The same things were measured in two ways. Each way mixes the same 10 hidden numbers, adds some noise and spreads widely along 7 directions of its own, which tell nothing about the thing.
Some things both ways: the first way, then the second way.
[  3  -4   9  20   4  -3  12 -17 -13   4  10  13  -3 -12  13  -6   5   2
  22 -18  -1  12   5 -21 -12  20   1]
[ -2  35   5  -3   5   9   2   0  20  -9  16  11  24  14  -4 -12   0 -16
 -14 -15  -6  -4  18  -6  13  -7  -1  24]

[  3  -8 -10 -10   2   0  -2  -9  -1  -8  -4   7   4   3   1   8 -14 -10
  12  -5   1   3  11   7  -4  -4  22]
[ 10  14   5 -11  -1   7  11   7  28 -22   4  11  10  -4 -12   1   1  -4
 -17   1  -1 -11  24   9  15   4  -7  20]

[ 14 -10  -2 -21  10  10  17   0  -7  24 -14  17  -4  -4 -31   9  -9  -1
  -4   4 -28   6  -5 -30  16  -7  -3]
[ -2   9  -2  24   7   5 -10 -11 -24  -6  21   0  -9   8  12  10   0  11
   1   0  11  -5   0  -9  -5 -35  -1   2]

[ 13  -7  -7  -1   8  27   9  -8 -11   4  14  -1  -8   2   1  10  -3 -13
  24  -4 -17  12  15 -11  11  11  13]
[ -9 -15   1  -6  -5  20  15  13   3  -6 -16  -4  -3   0   4  -7   9   0
 -10  -6  -3   0 -12  14   2   5   0  -2]

[ 13   1  -3  -7  10  -9   7   2  -7  10 -15   4  21   6   2  -8  17  -7
   2   1 -14  10 -25   4  -7  -3 -17]
[  6  15   3   7   2 -15   2   7  -9  10  -5   1   0   1  13  -3   8  -4
   5  -1  -2   9  -4  -8  11  -6  -8   5]

[ 14 -14   3  19  19  22  -3  -5 -22   2   5  18 -25  11 -14  13 -13  -3
  15 -18  -9  -6  11 -22  29   8  18]
[-27  14   4  20  18  24 -13 -16  -3  -3   4   4 -23   6   4  -1 -12  13
  13   9   5  18   7  -7   2 -16  -3   5]

[  0 -26  11   6  17   3  13  11  14  -8  -4  -7 -16  14  -4   9   0  -8
   6  -1   2   8  15   9  10  22  16]
[-13   4  -4   5  10  12   0   2  -2   4   9  -4  -3   4  -6  -9   4   7
  -4   1   6  11  -7  -4  -1   1  13   1]

[ 12   5   0  23   6  -8  -3 -20  -9  -4   0   8   7 -12  24  -4   9  -1
  20 -20  13   7  -4   9 -11  10   5]
[ -2   5  12  -4   7 -13  -2  -4   1   6  -7   3  -2   9   5   1  -2  -4
   8   4   4  13  -3  -1   7   7   0  -1]

[-11 -11   6  -9 -16 -14   8   7  23   7  -2   0   4  -6  -5  -5   2  -2
  -7  13   4   9   5  -8  -6  -7  -7]
[ -4 -14  -5   3   3  -3 -12   0   1 -14  -1   3 -15  -4   4   5   7  14
  -2   3  11  -8 -11  -1  -1  -7   7  10]

[ 13   2   3  -3  -8   3   8 -15   4  17  -1   8   5 -10  15  -2   4  -2
 -14   6 -14   7 -13 -13  -3  21  23]
[ 13  -5  -7   4   0  -8  -5  -7  -4 -11   7  -9   8   9 -19   7 -10  -7
  -8 -13 -11 -15  22  -5 -12  -4   4  -8]

[ 12   8  -8 -19   2   7   2  -2 -11   5 -17   3   9  12  -5  16   0  -9
   7   8  -8   1  -5   9   8 -16  -9]
[  7 -19   4 -14 -15  -9  19  -2  -9  12  26 -19   9  -1  -1 -11  -9 -12
  -8  -8 -15 -18   3  -5  -1 -11 -13   6]

[  0 -29   5  -7  18  11   9  11  -3  16  -2   9 -16  25 -23  12 -10 -10
  -9   0 -28   1 -12 -10  37   8  11]
[ -1   5  -1  16   0   4 -13  -8 -27   2   8  -7  -2  19   6   2  -2  -2
   4  -7  -3  -4 -15 -17  -7 -17   4 -20]

[ -8 -19   9  -9  20   4  10 -10  -8 -17   0  -4 -12  17  14  15   1  -6
  31  -3   5   8  17  24  -4  20  11]
[ -6  -7  18   9  11  -8 -14 -18 -32   7   6   8 -10  22  13   1   7   4
  22 -11  15   4 -16 -17   1  -9  -8  -4]

[ 10 -10   6  25 -15  16  22  -6  -4   0   1  -3  -9 -13  14  -1  16  -4
  20  -6  14   3  10 -10  -1   5  16]
[ -6  12  -4  21  11  15 -16  -2   2  -5 -18   9  -3   5   1  -3   2  14
   1   5  18   9 -20 -11   1   6  22 -12]

[ -4  -2   2   3 -10   3  19  11  24  10  19  -3  -3 -12   4 -22  16   7
   0   0 -11  14   5 -18  -8  32   0]
[ 10   3  -7  10  -9  -2  -7  10  -7   4 -21  -3   5   1  14  -5   6   2
  -4   1   1  -7 -35 -13  -4   4  11 -14]

[  4   0  -4  11 -11 -12  11 -20  11  -7  -8  10   6  -2  22   6  13  -2
  28 -13  13  16  14   8 -12  10  18]
[  0  13  -4  13  11  28   7   3  24 -18  -1   9   1   0   1   6 -12  13
 -15  -6   5  -3  22   2  -1  -8   3  17]

[ -3  -5   5  11   2 -20   2   4  25   3   1   5  -4   0  -2  -4   1   2
 -11  -8   2  12   2   5   4  18   1]
[ -2   6   5  17  11  11   9   6 -13  10   0  -5  -3   4   8   5   1   7
   2   0   4  14   0  -7  -3  -5   1 -13]

[  3   6  -5   0  -2  -2  -8  18   5   3 -13  -7   5   7 -10   2  -6  -3
 -17   1  12 -12  -8  15  11 -12  -6]
[ -1  -1  -8  -5 -11 -17 -10 -10  -6   9   5 -12   4  -3 -12 -11 -12   3
  -5  25   1   5 -16  -1   2   8  14  -8]

[ -7 -22   7   6  13  -2   7   1  10  20  18  -9 -12  -9 -10  -6  -3  -2
  -4  -5 -11  21   4 -15  10  21 -11]
[-16  25  19  -1  10  12   7  -3   3   6   8   7  -1  18   9  -5   0 -19
   8 -10  -4   2  -4  -3   3  -6 -13   8]

[-10  -9   1  -8  11 -12 -28   2  -1   6   0  10 -10  22 -25  16 -21  -6
 -19   4  -7   0  -2   6  31 -19 -18]
[ -2   8 -10  -8   2  -4  12  18  39  -2 -27   3   0 -11  -3  -8  -2  -5
 -15   4  -1   5  -2  17   5  19  12  16]

[-11  -8  10   0  15 -21  -4 -15  15   6  19  15 -12   2   3  -4  -3   7
  -2  -6 -19  26  15 -15  -7  42  -2]
[  3  -3  10   3   5   0   7  -3 -13   7  14  -2  -4  18  10   6  -3  -8
   5 -20  -7 -12  -1 -13  -9 -14 -13   1]

[ 14   2  -3  -2  -3  11  15  -8  -2   8   0   1   9 -13  18  -3   9  -3
  16  -4  -1   4  -9  -1  -8   9  14]
[ -2 -22  -2  -1   0 -11  -7   0 -11  -4 -13  -7  -7   2   6   4   4   7
   2   0   1   7  -7   6  -4   4   5  -3]

[  1  -2  10  10  -3 -12   2 -11   1   7 -10  12  -6   1   3  10   2   0
 -10  -5   6   1 -14   9  17  -5  -2]
[-15 -17   6  16  22   0   5   1 -20  11 -10  -8 -21   3   9   8   4   7
  16 -10   3  24  10   1 -11  -3  -2  -7]

[ -6   9   4   7  -2  -8 -15   0  -5   0  11   8  -1  -6   4  -9  -8   6
  -8  -6   8  -8  -5  -3  -4   1  -8]
[  8  -2  14  19   1  -5   1   3 -30  17 -20  -3 -13   5  21   6   9   4
  18   3   7  14 -22 -16   7  -4  -7 -30]

[  5   2  -7  -9   1   8   5 -12  -6   7  13   2   3  -6   6   1   3  -5
  20  -2 -13  16   5  -5  -4   5  -6]
[  0 -27  18  -8  -4  -4  17   6 -16   9 -12  -5  -9   6  21   1  10  -4
  10 -14  -3  -1 -16   2   1   2 -18  -3]

[  0  11  -4   2   8 -15   1 -16   2 -17  -5  -9  12 -14  32  -3   5   7
  27 -19  31   4   9  40 -32  19   7]
[  6  13   4  -4  -6  -3  11   6   2   4   1  -2  10   6   8  -1  -2  -5
 -11   5   2  -1 -11   6   4  -1   1   0]

[  5 -17   6  -1  18  16   7   7  -3  12   7  -5 -13 -11  -7  -3 -13   6
   7  -6  -1  -2   8 -20   2  24  14]
[ -5  13   2   5   3   7  18  13   4  14 -15   0  -8   2  14  -7   3  -5
  -1  -4  -5  12  -9   6   8  -3  -6   3]

[  9  11  -3  13   2  -9 -14  -8 -11 -10  -7  26   0  28   3  11  -2  -6
  -2 -11  -7  -3  -6   8  14   0   9]
[  2 -22  -4   9  -5   1   2   1 -20   3 -14 -11 -17  -6   3   1   0  11
   4   8  -2   6  -6   0   2  -3  -4 -15]

Other things, the second way, with their names:
<131>: [  1  13   8   0   2  10   8   8   0  -3   3   2   5   4   4  -5   8  -4
  -2  -6  -7   3   8  -6  11  -2 -12   9]
<465>: [  6   7  -3   7  -2   0  -8   2   3 -11 -27  10  15   3   4  -6   7   8
  -9   0  16   7 -15   4  10  12  17  -6]
<193>: [  9  -1  -3  -7  -5   1  14  14  15   1  -6   1   8  -8  -6 -12   5  -5
 -12  -7  -3 -13  -6  -4   4  12   0  10]
<340>: [ -5 -13  11   8   1 -10 -20 -17 -30   3  -7   1 -16  13  14   3   2  12
  21   5   9  10 -18 -14   5  -6  -5 -11]
<204>: [  2   1   4  -9  -8 -11  -5   2  -6  -1 -11   1   6   7  -1  -8  11  -6
  -3   4   4   1 -21   4  12  10   5  -7]
<579>: [ 20   2   1  -1 -11  -2   4   8   6  -3 -19   0   8   2 -13  -3   2 -13
  -5  -6  -4 -21 -16 -10   1  17   4 -22]
<669>: [  1  -6  -6  -7  -8  -2  -2   2   0  -1   4  -6   7   4  -2 -12   1  -7
  -8  -8  -7 -16 -16  -8  -5   2   3   6]
<584>: [  2  20   0   9   7  10   9   7  11   5   2  -1  -4  -6 -14  -7  -3  -6
   0   1 -11   1  17 -11   7   0  -8   4]
<583>: [-17  -1  16   9   7   2  -6  -7  -9  -6   6   5 -20  -5  11   4   6   2
  16   8  13  -6  -9  -5   5 -17 -10   3]
<90>: [ -4  20  10  -8   5  -4  12   4  11  -4   5   5   7  -3 -11  -7   8 -19
  -2  -2  -8   1  22   9  13   3 -16  18]
<714>: [  7  -5 -18   2 -12   4 -14  -8  -3 -13  -6  -6  -4   7 -21  -6  -9   2
  -9   3 -11 -13  -5  -5  -2   2   9 -12]
<488>: [ -3   2   7 -10   0  -4  -6   1   5  -3  -3  -1   6  14  -3  -2   3  -6
  -4   0   0   3 -12  -2   1  10  13  -8]
<467>: [ 15  -2  -9 -10  -6  -4  13   8  18   1  -4  -8   9  -3 -16  -5 -10  -3
 -17   0 -12   1  15   5   6  14   7   2]
<578>: [-15  -8  -2   6  10   4  11   7  -7   0  -6  -4  -8 -14   7  -4  10   8
   0   2   3  16   7  14   0  -1  -7  17]
<661>: [  3  -7  -6 -12  -9  -5   3   0   4   2  32 -15   4  -5 -15  -6  -6  -2
 -16   9  -4 -19  -5  -6  -7  -5   9   5]
<522>: [ -3  -9   8   2  11   1  -3  -6 -14  14   0   0 -13  14  -6  -4   3   4
  17 -10  -3   7  -8 -21  -5  14  -6  -5]
<450>: [  3   9   9   2   6   6  16  14   6  14   8  -3 -10   2   5   2   2 -11
   5 -10 -12 -11  -4 -19  -5  -3 -13   3]
<121>: [ -9  -6   3  -1   8   2  -7   2   7 -11  -1   4 -19  -1   6   9   3  13
   3   8   9   4  -4   3   0  -2   2  11]
<566>: [  9   1   6   3   3 -18   3  -1   1   8 -30   4   6   0   6  -6  -3   4
   4   5   8  26   3   6  18  18   4  -5]
<469>: [ -6  -4  -1   1  11  14   7   3  -3  -2  11  -1  -2   9  -5   1   4   5
  -4 -13  -3   2   7  -4  -9   2  -2  10]
<483>: [ -4 -16  -3 -10 -11   1  10  11  -6   5   0 -11 -10  -5   6  -7   9  -2
  -5   2  -4 -14 -30   3  -5  -1  -3   0]
<380>: [  6  -3 -10  -4  -7   0   3   0  -1  -5   9  -8   1   1  -4  -1  -7   4
 -14   2  -8  -5   5   3   1  -6   0   5]
<508>: [ -2   4 -11  14   4  14 -11  -6  -2 -17   1  -4  11   6 -10   3  -9   8
 -13  -1   4   1  11   1  -7  -8  19 -10]
<140>: [  9 -24  -3  -1  -6 -16  17  13 -26  28  -8 -17  -8   2   8   0   8   5
   2   2   1  10 -29   2  -7   8   5 -21]
<65>: [ -2  -9  -5  -9   3 -22  -9  -1  10  -8 -16   4   5  -4  -8  -2   4   2
  -6   5  14  -2 -13  14  -5  21  17   7]
<645>: [ -1  -2   6   4  12   5   3   9  -7   3 -11   5  -3   7  -2   0  18   9
   4  -5  12  13 -14  -3  -1  18   7  -6]
<718>: [-13   2   2  13  18  12  10  11 -11   6  -1  -6 -15  -1  -4   6  10   3
   5  -1   1  18   6   4  -7  -1   2 -10]
<415>: [  3   8  -7  -5  -7 -13  -9  -6  10  -6   2   8  10  -6 -11 -17   1  -4
  -8   3   5 -18 -12  -6   9   5   6  18]
<517>: [  4  -8  -3   9   2   2  20   8  -9  18   1 -14  -8   5   5   4 -10  -3
  -3 -11 -10   1   4  -3  -8 -10  -2 -12]
<47>: [  5 -13   5  -4   7  -3   6   9  -3   1   1 -10  -2  -2 -11   5   5   3
   1   0  -6   9  14  -6  -3  14   1  -7]
<417>: [ -7 -16   4  -9   5 -19  -6  -7  -6   3  21 -12  -8  16  10  11 -10  -3
   2  -9  -6  -6  -2  -2 -18 -15   1   9]
<254>: [ -1   0  11   7  16  -3  18  14   1  14  -9   2  -9   2  11   4   9   0
   5 -10   6  15   3   1   3   3  -2   2]
<618>: [ 11 -17   0   1  11 -12  -6   2  -2  -5   2  -6   3   7 -15  11   1   5
  -1 -10   0   1  14 -10 -14  15  12  -9]
<506>: [ 18 -12  15 -13   6 -16  15   8   2  11  -2  -3  19   7 -17  -4   7  -6
  -1 -14   0  14  18  -8   9  29   4  -9]
<269>: [ 17  10   7  -1  -5 -10  -2  -7  -9   3  18  -3  12  11  -5   2  -7  -6
  -1  -1  -6 -12   5 -17   2  -4  -6  -5]
<603>: [  0   4  10   7   9   2  -2  -3   7  -6 -21  14  -2  -7  -5  -8   4  10
   7   5  12  19  14  -3  25  12  -4   6]
<627>: [-24   5   8   3  23  14   2  -3   6  -5  12   4 -16   0   1   2  -2  11
   7   0  -1  23  29   4   2  -5 -12  28]
<315>: [ 10   8   3   3   1   0   8  12   1  -2 -12   4   8  -1  -7  -4  13 -10
  -2 -12  -4  -7   0  -5   1  13  -4  -1]
<63>: [ -5 -10   7   1   8  -6  -1   4   4 -10 -23   7  -8  -2  14   7   8  13
   1   5  14  21   4  18  13   3   5   7]
<379>: [  5   7  11  -3  -4 -20  -2 -10 -12   1   6  -3  15  -3  -4  -7   0 -11
   3   5  -1  -2   5  -4   7   2  -9   0]
<242>: [-13 -16   1 -19 -10 -15 -13  -1   6  -3  -3  -2 -17 -16  -9 -16   9   0
   6  23   4 -10 -29  -3  10  13   2   9]
<394>: [  8   8  10   6   1  -6   5   8  -6   4  -3  -3  10  -2   4  -1   7  -8
   1  -2   1  -1  -5 -12   3   2   0 -10]
<301>: [ -4 -10   2  -1   4   2   3   3   3   2   8  -8  -2  -2  -4  -4  -3   1
  -1  -2  -3  -3  -1 -10  -6   3   3   1]
<347>: [-16 -43   7  -8   6 -30 -33 -24 -22  -7 -16  -2 -33   1   6   8  -4  18
  29  15   5  14 -10   1  -6   9  -6   6]
<634>: [  2 -14   6   2   4   6  14  17  -3   5  -5  -5 -15  -6   5   5  12   5
   3  -3  -2   0  -6  -6  -2   3  -8  -1]
<154>: [-10  14   9  13  16 -15 -20 -10 -10   0 -10  10  -6   6   0  -1   7   1
  16   8  17  17  -4  -7   7   2   9  -6]
<127>: [  3   8   2  19  14  17   2   9   2  -1  -3  -2   8   4   1   5   1  13
  -6  -4   9  15   8 -16  -2   4  17 -14]
<729>: [ -2  13  -4  14  -6  11   1  17   8  -6 -28   4  -6  -7  26  -2  10   4
  -7   6   6   0 -27   3   9 -10   4  -1]
<426>: [ 18  12  14  -2   0  -9  18  17   3  16  10  -5  18   2   0  -3   7 -15
  -5  -7  -3  -2  -1 -19   8   6   1 -11]
<690>: [ -7  17  16   3  12  -3   7   3   3  -2   2   8   2  -3   2  -2  11  -7
   4  -1   4   9  15   2  13  -2 -11  13]
<723>: [  0  17  16  14  22  -6 -11  -1  -4   3 -24  12   1  12   3   6   9   7
  16   2  12  36   7  -9  10  20   5 -12]
<493>: [ -8  -2  -6   6   7  -3  -6 -13 -10   2   7  -6   0  15  -3  -1 -10   3
  -3  -7   0   7   4   2  -8  -8   8   1]
<481>: [-3  7 13 -2 -1  4  9  9  3  7  3 -8  5  0  8 -3  2 -4 -2 10  0 10 -6 -5
 10 -1  2 -8]
<44>: [  1   3  10  -5   2 -11   4   8   6   4 -10   0   6   0   2  -9   7 -11
   2  -8  -7   7   6  -5  13   8  -5   6]
<31>: [  7  -5  -4   1   2  10  23  10  -1   6  15 -13   7   5  -2   5  -7   0
 -16 -10  -5  -5  10   2 -14  -4   3  -2]
<542>: [  6   3   5  -1   1  -5  -3  -3  -7   2 -10   1   8  16  -8  -4   3 -10
   3 -12  -3   0  -6  -6   0  13   1 -13]
<510>: [-23   5   9   6  22  -5 -16  -3   5 -13 -16  11 -16  -1   4   3  11   8
  13   9  12  27   9  10   9   3   3  12]
<114>: [ -4 -11   2  17   3  11   0 -15 -36   1   5  -9 -22   5  -8   6  -3   9
  14   3  -4   5   9  -5  -1 -13 -16 -19]
<300>: [ 20  -3  13 -10 -14 -21  15   2 -15  26  -5  -2   3  16  13  -5  -1 -14
   6 -12  -5  -9 -29 -12   6   6 -13 -11]
<169>: [-20 -18 -14   0   1  23   4   4  -9 -11  -2 -11 -15  -5  -5  -2   4  18
  -9   9  -1  13  -1  22  -5  -3   4   6]
<519>: [  2  23  -6  11  -4  27  10  12  15 -13   3   5   8   0   6  -6   2  -2
 -19  -6  -3 -13   1   1   9 -19   0  10]
<599>: [ -1 -26   1   8   4  -1   1  -8 -29   9  -3 -12  -3   5   3  -3  -1  14
   6  -5   2  15  -1  -6  -5   2   1 -11]
<526>: [ -7  -2   1   9  11   5 -17 -10  -1 -18   4   1  -7   4   1  10  -6  16
   1   7   6   8  16  -4  -3  -8   5   6]
<261>: [ 11   0   8  16   9  12  11   4 -17  11  -4   0  -7  14   2  10   2  10
   7  -7   5  12   0 -14  -2   3  -1 -23]

Some of these things the first way, each followed by its name:
[  7  -2  -8  10 -10  10  14 -10 -10 -17 -14   5   4  -2  30   2  12  -2
  36 -20  27 -16  -9  32  -2  -6  36] -> <347>
[  9   3 -10 -33   5  20   5  16   6  18   1  -8   1  -1 -20   3  -9  -4
 -18  16 -22  -1  -6  -2  13   2  -3] -> <379>
[ -2   6   1   8 -29  12   9  -4 -16  10  17 -10   2 -37   3 -27  11   3
  -2   8   6   1   6 -34 -25 -10 -19] -> <522>
[-13   3  -1  -6 -16  -8  -1  -4 -17  -4 -13  -3  11  -1   7   6  -3  -4
   9   1  25 -10  -6  18  -7 -33 -17] -> <519>
[ 30   2  -2  19  -7  13  26 -22 -20   3 -18  -8  11 -38  25  -8  24  -7
  14  -9  18   3 -14   8 -18  -5  12] -> <718>
[ -6   1  -2   1   3 -10   1  -2  -2 -11   7   1   8   2  14 -10   3  -3
  12  -8   3   6   2  11 -18  11  -2] -> <131>
[  8 -19   5  32  14 -34  12 -20  13  20  -7  46  -7   7 -12   3   9   0
   2 -33 -26  30 -18 -22  29  13   4] -> <417>
[  0   4  -9 -13   8  12  -3   0 -13  -9   4  -2  -5   5  -6   9 -17  -4
  10  -5   1  -5  15  10   0   3   5] -> <169>
[  6  -8  -2  -1  -1   7  18 -13   6  -4  -9   2 -13  -7   4  13   1   1
  13  -9  11   4  11  18   8   9  24] -> <65>
[  7 -23   4   6  21  -8   6   2  23   2  -6  18  -6  25  -2  21 -12 -11
  14 -14 -11  13   3   5  25  21  31] -> <63>
[  5 -35  -2  -6  16  15  10  11   2  11  -4 -10  -3  13 -11  11  -7 -22
   5   2 -13   5 -11   7  30  -7  13] -> <488>
[  3  12   2   1 -10   1  -6 -13  -9   4  -1   5   2  -1  13  12  -6  -3
  -1   0   9  -5  -5   7   4  -6   2] -> <508>
[-10   1  -1 -19   4  -2 -10  -3   3   4  24   8 -13   3 -17  -5 -10   1
 -23  11 -29  13  12 -13   3  17  -9] -> <315>
[  1  11   0   2 -10  -4 -13   0  -5 -14  -5  -2  13  20  17  10   3 -14
   7   8  12  -1   5  19  -7 -10  -4] -> <603>
[  6 -18  -3   7 -14  12  25  14   0  18 -13   1   6   2  -7  -1   9 -12
   7  -3  -3  -3 -19 -13  19 -18   9] -> <340>
[ 10 -12  -1 -12  13  18  10   5  18   2  12   1  -7  -9   6  -2  -8   1
  17  -2  -9   5  15  -9  -3  35  36] -> <526>
[ -1   1  -4  -5 -17  16  -5  -9 -11   1  14  -4  -7 -12   4  -4  -6  -3
 -10   9   0  -7   6  -9   0  -3  12] -> <579>
[  0   7  -7 -22  -6   5 -12   7   3   2  12 -10  10 -18   0 -13  -9  -4
 -16  17  -2  -3  -1   1 -13  -7  -7] -> <47>
[  3   1  -1   1  23  -2 -14 -15 -11 -32  -5   9 -12  34  20  18 -11  -6
   6 -13   4  -7  15  39  -2  36  42] -> <114>
[ 17  -4  -5  -2  -9  30  17  -9 -17   4   4  -7  -2 -40   8 -12  -5   3
  18  -3  11  -9  14 -24 -21   5  26] -> <261>
[ -9 -18  14  22  -7 -32   5  -1  21  14  -9  18  -7  -2 -14   2  -3   0
 -20  -9   5  11  -8 -11  18  -7  -7] -> <254>
[ 13  11  -7  11   0   2   3 -20 -19   0   0  19   4  17   8  13  11 -12
  22 -12 -15  16  -2   0   9  -2  -5] -> <465>
[  3  -1  11   0  12   0  -9   7  12  13  26   4  -2  -1   3 -12  -4  -1
 -10   8 -23  15   2 -27  -3  33  -6] -> <44>
[ -9   5   0   6  -9  -2  -1 -11 -19   6   7   6  -3 -25   1 -13 -10  13
   7 -15  14  -9   7 -21 -17  -2  -5] -> <300>
[  8   3  -7 -11  15  -1   1  -9   1 -11   0   1   7   2  19  -5   5  -1
  16  -5  -5  10   8  15 -22  31  19] -> <269>
[ -4   2  -2 -14 -20   4  13   4  -9  -1 -19 -13   9   4   1   7  12  -7
   5  16  14  -3  -2  15  -5 -28 -16] -> <415>
[ -9 -22   6 -16   4   3   0  21  29   6   6  -7 -14  13 -20   6 -10  -7
 -17  18 -11   7  10   0  21   8   4] -> <301>
[  8 -10   2  -5  -4   5   3   8   0  24  -3  -9  12 -13  -6  -3   0 -12
 -11  12  -5   3 -22  -9  11 -23 -17] -> <510>
[ 11   2  -6  -8   8   5   7   0   2   4   2 -11  19   1  20  -6  22  -9
  25   3  -6  17  -8  13 -12   9 -11] -> <729>
[  4   5  -4   4  -5  -4   1 -12  -3 -10   9  11  -1 -16   5 -11   5   1
   9  -4   0   9  13  -6 -17   4   1] -> <634>
[  4  -6   3  -5  -4   3   9  -5 -15  18 -22  -1   6   3  -2  15  -3  -5
   0   0   6  -6 -19   5  14 -20  -5] -> <493>
[  6  -9  -4 -17  13  -3   1   2   0   5 -12  -4   8  12  -9   9   2 -15
  -4   9 -12  11 -11  19  10 -12 -13] -> <690>
